There are 5 ways to turn a row about zero (a turn may also mirror it). The second row of each pair is the first, turned, with some noise. The first 45 pairs use one turn. New pairs use 3 turns, one after the other, and a turn may come again.
In the rows, zero is written as 128.
Some pairs, each with its turns in order after it:
[ 92 107 137  91 139 114 105  95]
[125 138  85 134  75 136 141 106] | tamog

[140 122 104 182 135 160 162 114]
[114 151 111 155 129 141  99  72] | Vun

[143 108 140 146 156 133 124 128]
[147 151 129 117 105 112 129 129] | tegil

[133 129  97 139  94 189 152  57]
[ 48 160 137 106  85  97 121 143] | giz

[176  75 133 163 152 133  88 139]
[100 192 131  94 169 144 117 100] | tamog

[147 120 148 130  96 125  96 168]
[130 131 133  72 104 104 121 135] | Vun

[179  87  46 177 102 102 129 122]
[168 141 106 121  54 189  93  78] | Vun

[182 154 163  97  91 136 157 146]
[118 129  78 152 139  82 174 142] | giz

[124 100 106  74 171 120 170  88]
[ 64 148 176 148 111 101 148 108] | tegil

[157 108 129 151  87 126 110  77]
[110 185 120 121 106 115 161 149] | Pavi

[125 154 157 153 142 121 157 111]
[123 133 130  87 165 117 149 137] | giz

[118 141 138 111 184 127 119 152]
[125 125 143 146  90 103  86 136] | tegil

[ 74  91 118  83  89 151 154 185]
[145  83 119 172  99 125  94 206] | giz

[163 154 119 149 157 127  82 143]
[184 119 128 143 109 106 121 161] | tegil

[171  72 108 140 143 123  95 144]
[138 145 123 161  89 176 152  97] | giz

[179 138 118 191 188 135 115 146]
[124 190 162 139 164 173 168 101] | giz

[125 161 101 103 114 122  47  93]
[167 139 125  94  68 105 104  75] | tamog

[ 92 160 111 112 127 141 160 100]
[ 81 115 110 170 131 139 136 112] | tegil

[174 128 150 209 110 177 138  96]
[179 140  68  90  96 133 190 108] | tegil

[ 78 149 104  96  83 116 113 126]
[ 85 104 128 143 178 169 112 155] | tegil

[ 91 152 121 127  93 141 134 111]
[138 160 170 163 128 135 126 124] | Pavi

[140 139 111 130  90 138 186 161]
[132  69 140 134 165 147 121 146] | tamog

[139 102 106 169 164  73 142  91]
[153 177 130 108 145 145 196 140] | tamog

[135 111 120 156 171 166  88  75]
[ 78 140 183 114 118 152 129  87] | giz

[138 146 162 105 152 158  86  98]
[ 70 117 160 102 126 100 130 141] | Pavi

[125 158 154 130 136 133 168  74]
[ 95 134 146 158  89 157 119 169] | Pavi

[177 170  88 151 139 144 137 121]
[146 113 133 130 155 131 157 193] | Pavi

[126 150 147 100 129 153 116 124]
[106 100 141 149 139  97 126 116] | giz

[ 77 159 156  86 140 185 173 148]
[119  86 112 204 105 113  93 174] | tamog

[137  90 114 163 180 127 110 102]
[109 147 155 115 126 192 130 100] | giz

[121 180 109 134 185 158  96 105]
[ 85  78 171 145 167 135 153 151] | Pavi

[171 141 107 182 146 146 124 138]
[ 94 174 124 133 100 152  89 121] | Vun

[ 99 111 117  89 141 139 140 117]
[146 106  96 148 147 122 144 143] | Vun

[130 160 110 156 139 132 150 167]
[163 133 114 168 120 145 111  96] | tegil

[126 153 151  85 126  98 115 103]
[117 110 159 127  76 114 136 121] | Pavi

[ 84 154 132  99 122  85 175 103]
[153  83 100 146  95 117 178 162] | tamog

[186 121 141 152 193 156 107 120]
[100 206  99 123 144 155 112 150] | Vun

[147  98 133 170 153 135 127 184]
[ 81 157 151 106 168 149 111 158] | tamog

[ 88 130 132 147 138 133  96 107]
[121 147 149 136  80 124 134 115] | tamog

[151 185 105 144 178 155 123 101]
[103  89 149 138 160 142 152 188] | Pavi

[139 140 156 124 134  73 130 117]
[119 104 109 145  77 105 133 126] | Pavi

[ 97 145 172 108 119 148 139 155]
[104 111 138 123 151  73 140 142] | Vun

[180 186 114 194 149 109  85 105]
[ 89 172 178 119 106 197  73 135] | Vun

[108 131 128 107 131 160 103 176]
[135 106 137 122 103 161  83 140] | tegil

[165 109 116 158 128 140 161 119]
[141 166 108 142 122 129 114  91] | Vun

New pairs, each followed by its turns in order:
[104 109 117 156 131 121 135 126]
[127 139 126 118 113 125 161 138] | tamog Vun tamog

[131 123 135 103 152  82 117 118]
[170 160 116 127 137 161 121 122] | Pavi Vun Vun

[144 102  83  98 117  91 149 204]
[143  63  72 130 153 144  85 153] | Pavi Pavi tamog

[123  96 119 156  76 115 137 136]
[ 95 123 108  83 121 138 145  96] | giz tamog Pavi

[105 143 171 147 125 149 129 160]
[139 116 144  77 131 122 102 152] | Pavi tegil tamog

[121 103 108 136 171 140 153 135]
[107 121 160 122 119 115 112 167] | Vun giz Vun

[102 145 140 100 116 111 154 131]
[105 136 131 159 123 123 111  98] | Vun tamog tegil

[ 64 187 150 122 155 145 143 118]
[107 133 156 209 106 130 101 101] | Pavi tamog Pavi

[125 129 144 146 122 196 105 163]
[130  98 106 166 119 157  96  76] | giz tamog Pavi

[164 155  94 149 200 178 132 144]
[ 89 137 203 104  84  94 144  98] | giz tamog Vun

[ 95  45 126 146 149 134  94 148]
[108 122 170  80  60 143  84 135] | Vun giz tamog

[131 170 162 148 191 154 145 158]
[159 110 175 105 104  67 107 142] | Vun giz tegil

[140 120 129 124 129 121 143  82]
[152 133 121 129 170 135 110 131] | tamog Pavi Pavi

[114 155 173 157 123 115 107 116]
[113 148 149 129 163 106 162 156] | tegil giz Pavi

[137 141 157 158 139 150  78 125]
[164 156 110 138  70 125 133 118] | tamog tamog Pavi

[110 115 141 120 114  85  81 191]
[124 167  93 104 112  85 187 117] | tegil giz tegil

[127 104 140 163 135  80 152 168]
[108 123 128 137 132 203 153 121] | Vun tegil Pavi

[158 103  86 147 176 168 163 102]
[ 82 144  84 133  88 112 183 141] | tamog Pavi Vun

[123 119 168  91 103  87  98 178]
[167  81 174 171 131 152 108 128] | giz giz tamog

[144 139 124 163 140 131 111 124]
[103 125 152 118 136 156 109 127] | Pavi tegil Vun

[ 74 165 169 118 177  83 109 120]
[ 95 166 198  70 122 141 111 113] | tamog tamog tegil

[133  98 147  91 124 144 132 145]
[126 111 115 117 168 153 120 112] | Vun Pavi tamog

[220 139 117 110 121 116 146 115]
[176 179  89  95  90 131 146 115] | Vun tegil Vun

[ 86 152 132 127  81  77 122 143]
[ 93 128  67 136 154  85  90 120] | Pavi giz giz

[106 142 138 176  92 126  83 167]
[142  65 163 151 148 143  80 141] | Vun tegil giz

[107 136  61  95 154 106 172  80]
[132 104 141  84 111 116 198  82] | tamog tegil tegil

[ 97 131 123  99 143  79 137 123]
[117 117 110 164 158  92 162 135] | Vun Vun tegil

[227 108  90 114 123 161 129 109]
[172  96  57 139 184 171 150 147] | Vun Pavi giz

[113 139 130 113 180 134  95 124]
[146 112  96 108 123 148 154 166] | Vun tegil tegil

[ 94 159 127 189 122 111 163 111]
[133 138 183 153 113 139 113  78] | tamog giz tegil

[121 146  79  71 199 126 143 120]
[ 65 156 107 149 103  84  87 156] | Vun tamog tamog

[136  89 106 116 136  79 114  75]
[181  77 106 105 105 139 136 132] | Pavi Pavi tegil

[188 151 164 120 201 158 165  98]
[150 165 109 126 117 223 138 182] | tamog Pavi giz

[165 148 143 139 107 142 120 115]
[151 101 158 115 113 152 128 136] | Vun tamog Vun

[123 131 113  83 129 119 108 122]
[140 146 137 136 125 164 163 131] | Pavi tamog tamog

[ 75 112  58 141  95 181  95 137]
[ 62 137 125 128 176  61 130  95] | tegil tamog Pavi

[ 65 133  94 122 145 169  80 126]
[ 83 117 159  95 171  73 143 143] | tegil giz tamog

[100 171 180 156 118 179 111 132]
[113  71 149 131  93  97 165  87] | tegil Pavi tegil

[ 75 143 183 146 151 126 152 117]
[128  98 126  74 127  65 146 152] | Pavi tamog giz

[155 156 117 142 131 150 116 159]
[142 118 138 152 101 120 119 169] | tegil Pavi Vun

[ 85 153 146 132 105 154  92  88]
[106  91 174 126 174 134 137 109] | tamog giz tegil

[110 144 135 109 148 109 134 201]
[125 172 102 138  66 133 119 130] | Vun Vun Pavi

[111 109  61  91 120 156 166 178]
[177  98 114 138 119 166 146 206] | Vun Pavi Pavi

[ 84  88  82 176  79 149 144 148]
[ 48  91 104 150 131 157 151 170] | tamog giz tamog

[ 77 147 143 129 117 137 200 167]
[ 57 112 115  79 131 104 154 154] | Vun Vun giz

[131 183 180 213 137 111 162 121]
[128 127 115 200  58 132  63 154] | tamog Vun Pavi

[195 161 126 155 109 157 126 149]
[ 99 134  95 125  71 114 176 150] | Vun giz Pavi

[132 140 132 136 126 155  59  52]
[164 158 153 185 153 160  76 153] | Vun Vun giz

[ 74 171  91 136 180  85 145 141]
[ 91 153 140 198  98 167 163  87] | tegil Pavi Vun

[138 139 158 118 100 135  93 155]
[ 92 110 165 127 132 115 136 139] | tegil Pavi tegil

[124 179 123 134 125 147 157  90]
[ 87 122 119  80 133 117 163 126] | giz giz Pavi

[142 117 160 197 169 103  90 180]
[ 85 132 142  95 190 120 197 103] | giz tegil tegil

[183 107  80 150  93 130  59 130]
[138 113 142  26 111 164 163 108] | Pavi tegil giz

[137 200 138 122 143 140 208 118]
[171  81 132 132 138  51 170 144] | tamog tegil tegil

[134 121 133 145  79 114 120 132]
[126 162 156 152 104 141 129 146] | tegil giz tamog

[107  41 117 102 142 113  81 138]
[ 84  74 180 124  97 177 140  97] | giz tegil tegil

[111 161 162  98 108 123 133 113]
[ 81 102 107 133 142 135 117 159] | tamog tamog giz

[122 135 106  89 167 124 109  59]
[ 62 158 138 151 149  89 138 101] | Vun giz Vun

[118  99  85 174 106 182 108 131]
[168 139 152  55 118 114 121 105] | tamog tamog giz

[165 124 152 102 137 105  86 146]
[138 113 107 143  86 119 176 149] | giz Vun tegil

[113 128 125 162 168  93 104 166]
[ 96 146 172 116 162 167 153 117] | Vun tegil Pavi

[175 118  99 143 102 125  85 118]
[100 106 107  91  99 112 161  96] | tegil tegil giz

